There are 5 ways to turn a row about zero (a turn may also mirror it). The second row of each pair is the first, turned, with some noise. The first 45 pairs use one turn. New pairs use 3 turns, one after the other, and a turn may come again.
Some pairs, each with its turns in order after it:
[-29 -10   5  12 -16 -18 -19  60]
[-27  22  -5 -25   2  10 -28 -56] | (3)

[ -1  14  45 -25   7 -36 -45 -24]
[ -6   0 -45 -35  35 -23 -29  36] | (3)

[ 23 -12 -48  31 -48 -11 -48 -36]
[ 12 -21 -32  13  -2 -56  70   0] | (0)

[  0 -26 -30  21   5  19  15  65]
[-37   2  10 -41   8 -26  45 -35] | (2)

[-28 -15 -22  29 -41  -5 -16   1]
[ 34  16   3 -20 -17 -14   2 -45] | (3)

[ 28  64  32  38  51 -41  -2 -24]
[ 12  28 -32  43  36 -70 -40 -25] | (4)

[ -5  29 -32  21 -17  30  25  32]
[  6 -45 -35 -15  -7   4 -17  33] | (4)

[ 37  -1   6  66  -3 -26  19  27]
[ 14  -5  44  49 -12 -22 -44  19] | (1)

[ 32   2  55  51 -32  35 -45 -14]
[ -1  31 -30 -59  57 -30  36  -8] | (4)

[-25  -7 -13  35   5 -77  17   1]
[  4 -39 -52   1  65   9 -14  15] | (0)

[ 40 -39  -4 -13   5 -14   0 -16]
[  4  37  15   0 -21  -2   2  44] | (3)

[ 45  31  41   8  30 -10  -2 -27]
[ 21  32 -29  25  37 -26  -5 -39] | (4)

[-26  25 -29 -52  32   9   4 -40]
[ -4  45  23 -52  30   5  14 -38] | (0)

[ 31  34 -77  -3  17 -27  32 -35]
[-27 -26 -16  19  84   0 -37  25] | (1)

[-49  19  -2  23 -21 -36   1  48]
[-27   8  -7 -25 -45 -26 -39  48] | (4)

[ 15  -2   6 -38  -1 -95  -4  34]
[-60  -5 -16  -3 -31  -8 -76 -29] | (1)

[ 34 -73 -43  -9 -25 -34   8 -27]
[ 73  42  47 -13  13  -4  17 -32] | (2)

[  7  38   4  18   2   8 -39  14]
[-17 -23 -25 -16 -12 -33 -22  17] | (2)

[-65 -17  13 -35 -50  46  32  30]
[ 33  -2  27  43  35  21 -53 -63] | (3)

[ 9 11 10 73  5 33  3 -5]
[ 41  -7  50  22   2 -18  18  37] | (1)

[  4  16 -17  -1  25 -27  32  17]
[ 12  -5  -3  32 -10   5 -38  14] | (4)

[-51  -2 -23  13 -51  53  65  37]
[ 29 -52 -32 -32 -55  26  23  68] | (4)

[-33 -12  -6 -13 -40  34  10   5]
[ -8  12  -6  10 -48  16  25 -27] | (2)

[-36  27  18   1 -21  28  45 -27]
[  9 -14  14  -4 -10  52   5 -56] | (0)

[-19 -12  31 -25  27 -36  40 -22]
[  0 -17 -31  17 -18  28 -43  34] | (3)

[  8   7   6 -28  18 -13  32  30]
[-22  21  -9 -10  -5   8 -46  -3] | (0)

[-41 -26   3 -26 -27  11  10  15]
[ 26  14  11  16  12  22 -44 -25] | (3)

[-26 -22  13  30 -22  -8  14  34]
[ 39  18  23  -7 -21  -3 -28 -20] | (1)

[-28  10  16  26 -21 -31  51 -12]
[ -4 -35 -32  11  23  45 -10 -27] | (0)

[ 17  59 -12   5  -8  15   4  16]
[  2 -30 -46  -9   4 -12 -29 -12] | (4)

[  2 -89  22  32 -21  16 -38  24]
[-26  44  36 -49  37  33  46  46] | (4)

[ 14 -67 -26   7  25  22  51   9]
[-13  45  49 -24  25  21  53  -7] | (2)

[-36 -21   9  21  31  21   6  40]
[-50 -32  30 -13  -1   8  31  -4] | (2)

[ 12 -12  21 -24 -11  -1  10 -39]
[ 26  20   1  14  -5  37 -22   7] | (2)

[-27  46  61  25 -17 -36  79  10]
[ -1 -22 -37  38  15  95 -42 -29] | (0)

[  0 -11 -61 -17 -23  50   5 -26]
[  0  -7  11 -37 -21 -44  32 -54] | (0)

[ -5  48  -5 -13  48 -24  32 -32]
[  6  -4 -25  39  52  11   7  50] | (2)

[-38  39   2  -5   2  23   5 -29]
[-16  -7 -27  39 -28   8  13  34] | (2)

[-52 -28 -24 -12   4  43  20   4]
[ 38  43  -7 -28  32  22  21 -16] | (1)

[ -1  22  33   5 -33  43 -14  16]
[ 25 -22  23   6 -21  -9  46 -27] | (1)

[-13  38 -29 -12 -16  24  22 -11]
[ 26 -17  -9  36  13   4  31 -23] | (3)

[ 42  12 -18  16 -34  -5   6  -5]
[ -3  -1 -32  28 -15 -22  13 -22] | (0)

[-26   5   0  42   0   8 -39 -39]
[ 25 -25  16 -35  -6   5  16  50] | (1)

[ 24 -28  42 -10 -22 -20  -6 -30]
[  3 -14 -40  16 -49  -2  -5  13] | (1)

[  4 -14  13 -47  11 -24 -32  20]
[-14  40 -18 -18  34  19 -23  17] | (3)

New pairs, each followed by its turns in order:
[-64 -12 -42  34  41  34  24  44]
[ 53 -12  27 -66 -33  -3  -1 -54] | (4) (0) (2)

[ 24 -22  66  28  57 -21 -59 -27]
[-45  21  27  47  22   2  92  -3] | (1) (1) (0)

[-29   2 -27   0  -4 -26 -52 -55]
[ 49  40  49  29 -11  26  -3  -7] | (1) (3) (0)

[ 25 -15 -43 -49 -72  40 -26 -79]
[-39 -44 -42 111  26   6 -24  -7] | (1) (2) (3)

[-14 -25  -5 -48  53  55 -38  26]
[ 82   9 -44  14 -32 -17 -32 -12] | (0) (1) (3)

[ 19  36  12  -2   1 -23  44 -40]
[-65  13 -26 -18  -4  -2  23 -17] | (1) (1) (4)

[-12   7 -80 -30 -42  28  12   6]
[-55   5  10 -50  17  51  -7 -40] | (1) (3) (2)

[-28  36   1 -35 -55 -63 -20   0]
[ 15 -25 -18  87 -28   3  25 -13] | (1) (2) (1)

[-12 -66  -4  26  38  12 -33  11]
[ 28  -1 -42   1 -29  37  57  -4] | (0) (1) (0)

[ 19  13  -7  15 -40   2  30 -16]
[  3 -22 -13  48 -15   7 -14  -9] | (0) (3) (1)

[  3 -30 -32   7 -52 -26 -34 -28]
[-23  -5  39  -7  43 -15  20 -55] | (3) (4) (4)

[ 13 -14 -25 -31   4  38  -2  -9]
[ 34  12  14 -38   7  18  -4  13] | (3) (2) (0)

[ 8 18 15 59 13 -4 23 -3]
[-13 -49  10 -15 -27 -23 -16  26] | (4) (4) (2)

[ -9  29 -10  22  68  46 -55  19]
[ 15 -29   5 -24  84   2 -60   9] | (3) (0) (3)

[-25  15 -46  -7 -29 -41  13 -12]
[-26  44 -23 -15  48   7  12  -4] | (0) (2) (2)

[ -7  54  16 -19  41  18  25 -30]
[-32  20  13  29   9   3 -30  62] | (4) (4) (0)

[-27  20  13 -29 -44 -32   2 -17]
[ -9 -14   7 -56  -3  19 -29  29] | (3) (4) (3)

[ 11 -37  14  18  51  19 -42  -8]
[ 42 -34  10 -31 -27 -37   6 -23] | (2) (1) (4)

[ 11  11 -16   3   4 -19  23 -12]
[ 28  13  -9 -10  10   4  -4 -18] | (2) (3) (1)

[-43 -21  -5  49 -62 -72  41  43]
[ 34  51  10 -81 -23  17  77 -28] | (4) (4) (0)

[-12 -34 -55   5 -15 -44 -14 -23]
[ -9 -46 -21 -18   7 -13 -29  57] | (2) (2) (2)

[ -7  11  60  17  23  32 -64 -17]
[-22  -7  -9 -77  48 -33  18  17] | (0) (0) (4)

[  7 -50   9  -5  -5  -2 -48  22]
[  4  23 -24 -40 -47  -4 -17  20] | (2) (2) (2)

[  8  14 -14  31  52  -4  23  36]
[-12  10 -37  37  23  49 -10  -4] | (0) (3) (3)

[ 17  20 -37  33 -14 -16 -29 -35]
[-56 -16 -19 -10 -14  34 -16 -13] | (4) (3) (4)

[-37 -54 -45 -33 -31  29  -1 -14]
[-32  15 -32  33 -69  16  -3  36] | (4) (2) (2)

[ 17 -25  22  -5   8 -56  18 -11]
[-25 -18 -47   5  42 -15  -3   5] | (1) (3) (1)

[-12 -28 -88  77  14 -46 -12 -41]
[  -8    1  -21 -101  -70  -43  -34  -33] | (4) (1) (4)

[-12  76  -4  -3  51   3 -48  19]
[-61  -5  27 -16  71 -30  28  -7] | (3) (1) (1)

[26 17 14 20  5 39 67 27]
[-14  17 -60  49   9  36   0  25] | (4) (2) (3)

[  9 -18 -15 -19  29  -4  24 -55]
[  5 -45  14  -9 -13 -53  -9  10] | (3) (1) (3)

[ 32  34 -24   2  14 -34   6   5]
[ 27  28 -13   4 -50   8  -2   2] | (1) (2) (1)

[ -1 -33  -9  41   4  19  48  17]
[ 23  23  -6  24  20 -50  -8 -34] | (2) (4) (2)

[ -5  -6  -8 -41   7  32 -34  17]
[ -3 -32  27  40  -1 -33  -6  15] | (1) (3) (0)

[ 28 -62   5 -27   3  42 -53  44]
[ 25  43  52  11  25  27  29 -72] | (0) (0) (3)

[ -8   2   1  -2  -2 -25   9  -3]
[ -5 -11  -5  21  -7  -4   5  11] | (3) (3) (3)

[ -43    1  -17 -100  -18   19  -27    3]
[13 26 43 95  3  6 25 25] | (1) (3) (1)

[ 12 -25  -9 -18 -15  31 -28 -13]
[-24 -25   9  12 -23  -5  27  25] | (1) (1) (3)

[  9  -8 -34  19  27  -1  16 -21]
[ -1  -2  -4  18 -35   2  37   7] | (1) (3) (4)

[ 38   6  17  20  -8  28 -26 -67]
[  2 -41 -17 -51   8  22 -54   7] | (2) (0) (4)

[-26  42  -3 -66   6   9  17  10]
[ 62  18 -44 -19  10  -2  27   3] | (2) (3) (4)

[-34 -23 -49  16  59 -32  -2 -14]
[ 27 -43  32  28 -44  -1  41  39] | (3) (1) (3)

[-27 -15  -7   2 -48 -23  31 -32]
[ 43  10 -42   7  14  18   5  38] | (2) (2) (0)

[-25 -16   5  30  -4 -17  -1 -29]
[ -1 -31   9 -17  14   3  33  16] | (3) (1) (4)

[-37   0  12 -61  65  21   0 -31]
[ -2   0 -14  11 -82  52  29 -20] | (3) (2) (4)

[ 63 -35 -13  22  18  78  51  22]
[ 42   5  59  -5 -49  49  55 -46] | (2) (2) (3)

[ 23  35  -8 -47 -52  19 -45   3]
[ 50  44 -43 -11  42 -24 -15  -3] | (2) (2) (2)

[ -1   6 -40  -8 -76 -14  12  72]
[ -7  44 -50 -25 -70 -12 -21  55] | (3) (4) (3)

[  8   7  -4 -64  -1  -8  31  15]
[-21  15  19  33   5  31 -42  21] | (3) (1) (0)

[-17 -38  14   6  49 -16 -56  -8]
[ 51 -25 -18  21 -10 -16  -9  57] | (1) (1) (3)

[  3  61 -26  48  -6 -16 -41 -10]
[-23   1  84   3 -25  26  28  12] | (1) (2) (0)

[ 24  13 -14  35 -41  29  14 -21]
[ -9  22 -26  -7  28  -3 -38 -43] | (3) (4) (4)

[ 41  10  18 -45 -11 -24  -1 -52]
[-38  51 -13  -2  46  -6 -23  21] | (0) (1) (0)

[ 38 -57  24  22 -22 -26 -14  19]
[  6 -57 -47 -21  -3   8  42   3] | (0) (3) (1)

[-36  11 -10  -3  65  29  -6   0]
[ 29   2  43  23   6  14  18 -51] | (2) (4) (1)

[  9 -62   1  47  36 -27  30 -14]
[-43 -29  22  23 -11 -21  55 -42] | (3) (1) (0)

[ -6  35  14  52  -4  -8  20 -11]
[ 18 -18  22 -25   4  27 -22  41] | (1) (2) (2)

